The rows of a group lie close to one hidden flat surface of 12 dimensions, which may be shifted away from zero. Surfaces can cross.
Known rows, each followed by its group:
[-27  -4   2   6   4 -16 -13   9   4   3 -17 -22  36  24 -18 -27  32 -10
 -14   5  20] : k_935
[ 25 -23 -16 -13 -18   6  -6  18 -14  17   9  21  -9 -32  17  18  -1 -35
   4  -8  -2] : k_246
[-10 -35   4  10  15  27  43 -14  33  -5   6 -18  -4   8  -1  -3  24  40
  19  -5  19] : k_539
[ 26 -10 -16 -21  -4  14  29  20  10   0  12 -11  -8 -15  19 -40  -2  35
  -1 -33 -21] : k_998
[ -8 -63 -13 -28  -2  16  -6  10 -24   1   7  21   8 -15  15  58  27 -39
  18  26  21] : k_246
[-40  57   5 -42 -32  14 -40 -13  30 -12 -14  27  32 -30   0  32  12   3
  22   1  26] : k_935
[ 15  -5 -15 -13   9 -12 -15  18   6  11  10 -20  38  -3   3 -28   6  17
 -10  -3  -3] : k_935
[-27  12  10 -10  43   7 -16 -16   8   8   1 -64  31  19  -6 -32  22  45
  -1   3 -10] : k_998
[ -4  41  17   0 -33 -42  10  -3 -24 -16 -18   4 -39  -6 -27  14  42 -39
 -50  -8  -4] : k_539
[ -3  -3  -1 -18  -8 -20  -1  13  15   7  21  -1  -9 -17  13  50  19 -12
 -14  19  -5] : k_998
[  7 -19  -5  23   9   3  54 -13  31   8   5  10 -19   6 -27 -27  16  -1
 -13  -6  60] : k_539
[  9 -10  19  36 -32 -15  21  14  27   5   3  16   1 -32  -3   8  13   3
  18   8   7] : k_998
[ -6  20 -16  27 -15   7  10 -23 -12  29  -9  23  -9   6   3  -4 -32  27
  16  -8  62] : k_246
[-27  -4   5 -47  19  31  -1 -19  -6 -21  -8  -8  31  -3  -6  -6  23   8
   7   9  26] : k_935
[  2 -15 -22  31  21  41  12 -25  18  27 -18   1  13  61  -8 -20  27  34
 -36 -19  21] : k_539
[ 29   8 -48 -29  -4   2  15  18  -1  25  11  24 -30 -25  25  14 -26  14
   4   4  28] : k_246
[-18 -10   5  11   1  -1 -10   6 -11  23 -19  -4  14   8   0  -7  21  25
 -12   0 -23] : k_539
[-50  -9  49   6  -6 -12   4  -9 -23 -12  -2 -24  14  19 -11 -16   5  -9
  -2 -11   3] : k_539
[ 30 -40  16  43  36  -1 -21   5  69  12  33 -20  25  15  -7 -24   8 -36
  -6 -31 -29] : k_246
[ 40  10   0 -12 -10 -20 -30  18 -41 -14  -4 -14  56 -25  -9 -13   6  35
  -3  22 -30] : k_935
[  2  28 -10 -46   0 -37  13  18 -16 -23  14  -4   2 -41 -23 -19   2 -38
 -15  21  53] : k_246
[-41 -56  21 -14  13 -20  20  35 -11 -30 -46  19  -6   5 -52 -45  39 -13
 -16  24 -53] : k_539
[ 24   3 -19   3  -9  12  11  -2   5  -1  -4   9 -16   3   5   9   8   0
  -5  -9   5] : k_998
[ 42 -12 -60 -51  44  17   4  22  37  -6  10  10 -31 -28   6 -17 -12   4
  12  17  -6] : k_539
[ -2   5   0 -14 -16  -5  12   3 -11 -20  -2 -14   4  -4  -3  -3  18   5
   1   3  11] : k_539
[-20 -32 -12  18  11 -33  33  -3  10  29  20  -5 -23  41 -13 -22   8  15
 -31 -31  47] : k_935
[-34 -21 -17 -53  -9   0  32  39  -4  21  28 -39 -27   1  70  12   9  30
  -3 -18 -33] : k_998
[ 17   9  10   9   7 -65 -19  -1   4  -6  25 -27  12  11 -31 -17   2  30
 -20 -22   3] : k_246
[  6  -7   7  13 -20 -16  12   3   6 -11 -11  29   3  -8 -18   2  -3  62
   9  11 -12] : k_998
[  2 -19  -7 -19  18 -21  13  29  -5 -20  18  -1  24   6  -5 -31 -32  10
  -2  35   6] : k_246
[-24   2 -13   7  -6   1  17 -12 -15   0  -5   8  -2  32  -8   5 -18  21
  -3  11  52] : k_998
[-12 -10 -21 -21   8  11  18   4 -14  22 -14  -3   6  15  -1 -41  24  52
 -34 -19  -3] : k_539
[ 64  29  -9 -31 -56   5   7   8 -21  18  31   2  13 -76  49  66  25  20
 -12   4   7] : k_998
[ -9 -35 -11  -7 -17 -36  46  58  18  -5   9  18   4   0   1 -38 -14  34
 -17   7   4] : k_998
[ 10   6  28   5 -61 -22  -9 -20 -44 -26  -4  -3  16 -20  -6  45  34  27
  23 -14  15] : k_246
[ 11 -11 -16  -5  11  -9   8  12  18  38  20 -19  51 -40  -6 -19  26   2
  -2  25  72] : k_246
[ 10   8  18 -11 -22 -14 -41 -14 -39 -38 -41  -3  43 -12 -53   6  69 -20
 -20  13 -11] : k_246
[-29  -1  -9 -49  14 -62  -9  22   1   5  31   4 -37 -10   0   8 -19  11
  -8 -15 -12] : k_935
[ -3  49   2  -6  11 -16   4 -29   6  -4  -9  -2 -29 -11 -22  22   8  46
   3  28   9] : k_935
[ 37  -2 -28   5 -35  16  38  21 -11   4 -17  45  17   4   1 -29  -3  33
 -40  -6  14] : k_998
[-31  61 -11   7  41  22 -11 -17  40   0 -32 -14 -16  -4 -17  -9  -6 -45
  19  47  20] : k_935
[ 21   3  -4  52   2 -42 -22 -13  23  23  19  -2   7  19 -24 -11  -4   6
 -10 -28  36] : k_246
[-23   1  27 -47  13 -23   4 -23 -67 -35  11  11 -51 -28 -23 -22 -52 -25
  44 -20  22] : k_246
[-60  40  -7 -25  -7  -9 -22  16  43  18 -15 -14   7 -16  14  14  29 -19
   9  12  22] : k_935
[ 37 -41  -5 -46  38  52  -7 -37   6 -54  -4   4  -3 -19 -14  28  27  43
  50  16 -28] : k_246
[ 30  10 -30  -5   0   7   6  -3   2  12  -7  18 -22   9  -8 -21   5   2
 -40 -29   4] : k_539
[-15  38  -1  13  -2   8  14 -16   9  31  12 -28 -20  38  22  16  30 -22
 -62 -30   8] : k_539
[-24  19  -1 -18  10 -15 -11   1 -49  26  -9  12  -9  12 -20 -53 -22 -16
 -45 -27  13] : k_539
[-24  22  -3   2   2   8 -17   7   8   6  -8  12  26   2   0 -21 -33 -34
   4  16  28] : k_935
[  4  16  26  19 -13  -2 -15 -14  15 -26  20 -11  22  -6  -2 -13 -30 -19
  37 -22  16] : k_935
[  9   6 -19 -32  -6   4  29  -8 -24   7 -18  -2 -62 -31   6  38  45  43
   7  10 -10] : k_935
[ 27  33  -9  17  10 -29 -60 -12 -20  12  -9  19   3   3 -32 -11 -19 -21
 -24 -17 -11] : k_539
[-23   2  22  -7 -29 -15 -18  16 -22  17   7 -34  10 -33  33  43  30 -15
  20  10 -13] : k_998
[  1 -12 -12  -6 -44   9  29  11 -18  11 -14  65 -14   9  11  48  -3  62
 -30  18  -8] : k_998
[  1  11 -43 -40  -2   1  34  -4 -36  34 -30  44 -70 -32  -9 -30   1  37
 -21 -19  22] : k_539
[  6 -27 -14  -9 -15   5 -34  18   8 -25 -17  13  25   2 -15 -21  20 -59
   2 -25  -2] : k_935
[-46   0  17 -51   1  11  25  25 -27  44  35 -39  12 -39  71  -8 -26  42
  22   3 -12] : k_998
[ 49   9 -22  44 -29  -5  -3  21  22  28 -16 -11  21 -46  -2 -27  29 -32
  11  -4  25] : k_998
[ -4  77   2  -9  -9  -3 -36  -7   0 -21 -33  30  27 -28 -32   7 -23  -8
   5  57   9] : k_935
[-12  33  10  27   4  18 -18 -40 -23  30 -22  -1 -24  10  -6 -31 -21  24
  18 -45   8] : k_246

New rows. What belongs after each?
[  2  -8  17   9 -46   7  10  15  -9 -30  -5 -28  36  14  15  12  44  -2
 -15  -2 -18] : k_539
[-21  24  -5  19 -32 -25  20   3   4  36 -10  -7  18  -4  -1   4  32  36
 -23   7  55] : k_935
[ 10 -24 -19 -13 -11 -27  -9  15  -1 -35 -19  14 -45   4 -12  -4 -10  29
  37 -25 -39] : k_998
[ -2   9  -4 -25   2  -1 -10  10  -8 -11   5 -21   6  -3  13   0   9   4
   0  -2 -14] : k_539
[ -6  38  25  17 -19   4 -30 -46  15 -10  14  -9   6  16  11  31 -20  65
  40 -39  -3] : k_935
[ 15  17 -17 -25 -26  -6  -7  15 -17 -21 -12  21 -11  -1  -1  20  10 -22
 -23   8 -15] : k_246
[ -7   4  -7  39  12  29 -12  -9  -4  25 -41  -9 -13 -13  -4 -51 -24  -7
  65 -22   5] : k_998
[  7   6  -2 -21  -8  32  31  19  -9  36  17 -18  20 -36  48 -27  -1  23
  -8 -12  -3] : k_998
[-18   6   8   8  20  21 -15  -3  -9  -1 -23  -2  12  27  -8 -27  -3 -32
 -14  -1 -20] : k_246
[-43 -37   8   8   4  18  23   9  -1  16 -23  -3  -2  18   9  -5  24   8
  -1  13 -11] : k_539
[-17  16  -6   5  17 -12 -17  -3  35  12  10 -20  16  18  -7 -17  -3   7
  -2  -7  18] : k_935
[-13  -4   6  13   2 -17  -6  14   3  16 -15   1  -3  -7 -11  -1  13 -17
  -8  20 -12] : k_539
[  4  32 -34 -30  15 -12 -15  33  -4  60  28 -17  15 -30  42 -16 -31 -11
 -18   6  17] : k_539
[-28   4   1 -16  -4 -13  -8   7   6   4  -4 -13  10  -4   2   0  18  -6
  -1   0  13] : k_935
[-27  -2  28  38  20 -10  25 -32  30  44  24 -15 -20   2  -4  -2   3  24
   7 -20  39] : k_539
[  2  -8 -21  15 -19 -18  -6  18  -9  44   6  12  -7  16  29  -1 -26  26
  -7 -28   3] : k_935
[-20  -6   8   2  31   9  -9 -20   3  -4  -3 -10   1  14 -16 -12  -2 -32
   3  -1  20] : k_246
[ -5  17  10  -6   8 -25 -14  10  27 -14  24 -44  16 -32  10  29   7 -13
  32  34  11] : k_539
[-34   3  -4 -14  10  -7   2  18  -6  11  14 -15  -1  22  21  -7 -15 -20
 -19   8   6] : k_246
[ -6 -20  -9 -22   7  17  16 -40  19 -20  11  47 -87  18  -8  26 -13  -9
  29 -61  22] : k_935
[ -3  -8   6 -41  20 -13 -12 -13 -29  -1   8  -3 -20 -38 -13  -2   7 -35
  13 -12  17] : k_246
[ -5  -1  -3   2  14 -17 -31   5  -1 -18 -33  10  -6   8 -32   5  16 -22
   0  28 -34] : k_539
[ 24  19   9  13 -34 -19  -1   7   5 -12  -2 -24  22  -1   0  17  47  -4
 -41  -9  -8] : k_539
[  0  37   3   7 -28 -27 -15  11  -8  -9 -25  -9  10 -23 -15  12  25  10
   1  20  -2] : k_935
[  9  37 -28   9 -13  24  25 -20   9  18 -44 -10 -33 -23   3  27  54  31
   4  24  14] : k_935
[ 28   2  29 -31   1  19  27   1 -37 -36  19  16  26 -26 -13 -65 -44 -12
 -18 -12  -6] : k_998
[-18  46  13 -16   8 -27 -25 -10  31 -15  20  -5  24  -6 -16  -6 -16  12
   4   6  18] : k_935
[  9 -19   4 -19  27  10  -2 -29   0  18  24 -32  11 -32   3   6  22  60
  37 -14  21] : k_246
[ -9   3  38  58 -59 -17  17  -1  -9  -8 -18   0  45  -3 -22  -1  34 -10
  -2   7  41] : k_998
[ 22  49 -27 -19  28  -1  21   4  -4  37   1 -12   3 -30   4  -9 -15  63
 -20  61  11] : k_935
[ 39 -10 -38 -37  12  -3 -15  31   9 -13  -2   6  19 -52   0  -9 -13  -2
  40  35  -2] : k_539
[-25  16   8 -11   5  12  -4 -19  13  -2  13  19  23   8  -6 -13 -24   2
   5 -10  48] : k_935
[ 36 -14 -20 -19   9  -2  -9  -1   1   8  12   5 -13 -20   4  15   2  26
  13 -15  -7] : k_246
[ 23  27  19  23 -57 -37  19 -22 -30 -12   2  42  -5 -11 -29  26  -8  52
  -6  -7  37] : k_935
[ 13 -17  12  -2  18 -27  10  14  38 -25  14  16 -12 -26 -30 -24 -15   4
  14   6 -18] : k_998
[ -7  14  19  -1  -2  42   3 -61  32 -45  -2 -13 -10  11  -8  47  45  12
  28 -17  13] : k_246
[-21  -3  -8  -7 -40  23  -1  11  -5  18 -11  10  26 -13  29   4  11  -9
  13 -21  30] : k_935
[-22 -28 -38 -36   0 -18 -38  50   3  50  16   0  27  10  34 -18  -6   4
 -23 -33 -12] : k_935
[-35 -26  27  25  -2   5  30 -24  -8 -10 -19  23 -38  10 -31   7  15  -1
  19  -5  14] : k_539
[ 27  37 -47 -15  31  13   1  -5  14  41  28 -46  28 -12  22  -6   8  -8
 -19  19  68] : k_998
[-24   6   6 -47   3  -2  16  -3 -18  -7   8 -23  -1 -21   9 -16  -2  37
  21  -6  17] : k_539
[-22 -14 -28 -14  70  13  -6 -17  15 -10 -32  24 -62  27 -35  -8  -6 -22
   9  26 -11] : k_539
[  0 -13  20 -13  18 -30  18  26  39   0  30  -6  17 -46  -6 -21 -12  24
   9  27 -13] : k_998
[  9   7   2  18 -66  -8  25  35 -35  13  -8 -34  48 -38  30 -44  10  15
  21 -24  43] : k_998
[-18 -21 -12  -9  19   8   2  14   1   6   0   0  -7   5   5 -26 -15 -47
   5  -8  14] : k_935
[ 16 -56 -10 -33  27  -9  27  13  29 -49  57  21 -26  -7   9  28 -36 -43
  33  24  25] : k_246
[  9 -45 -22  -1  21 -13 -10  28  23  36  29  -2  14  -2  20  14   7 -32
 -16  10  11] : k_246
[-14 -23   2 -10  43  -3 -32 -14  -5  11 -13  27 -35 -12 -19  -7 -29  17
  40  -1 -38] : k_539
[ 54 -46 -30 -56  29 -15 -15   1  13  -5  41   3 -31 -43  11  52  26  36
  23  -5 -17] : k_246
[ 25   2  11  -1 -14  -7   3  30  -7  13  -7   1  34 -57   0 -40  -7  41
  20   6 -17] : k_998
[ 29 -18 -39 -13  19 -15 -36   3  13  50   7 -12  -6 -10   9  35  55  15
 -28 -12 -10] : k_246
[  7  15  38 -20  -3 -10 -30  -3 -44  -9  -2   2  40 -49 -15   4 -10  33
  20  34 -32] : k_998
[  5 -37   1   1 -28   2   3  21 -64  -1 -16  -2 -28 -12  27   5 -14 -27
  29 -15 -27] : k_935
[ -4 -19  34 -12 -27  20  50   3   5 -13  15   8  -9  -2  23   1  15  33
 -23 -34 -43] : k_998
[  4  10 -13  41  23  39 -14 -27  -5  22 -28 -41  29  44   5 -18   8  44
   5   1  -7] : k_935
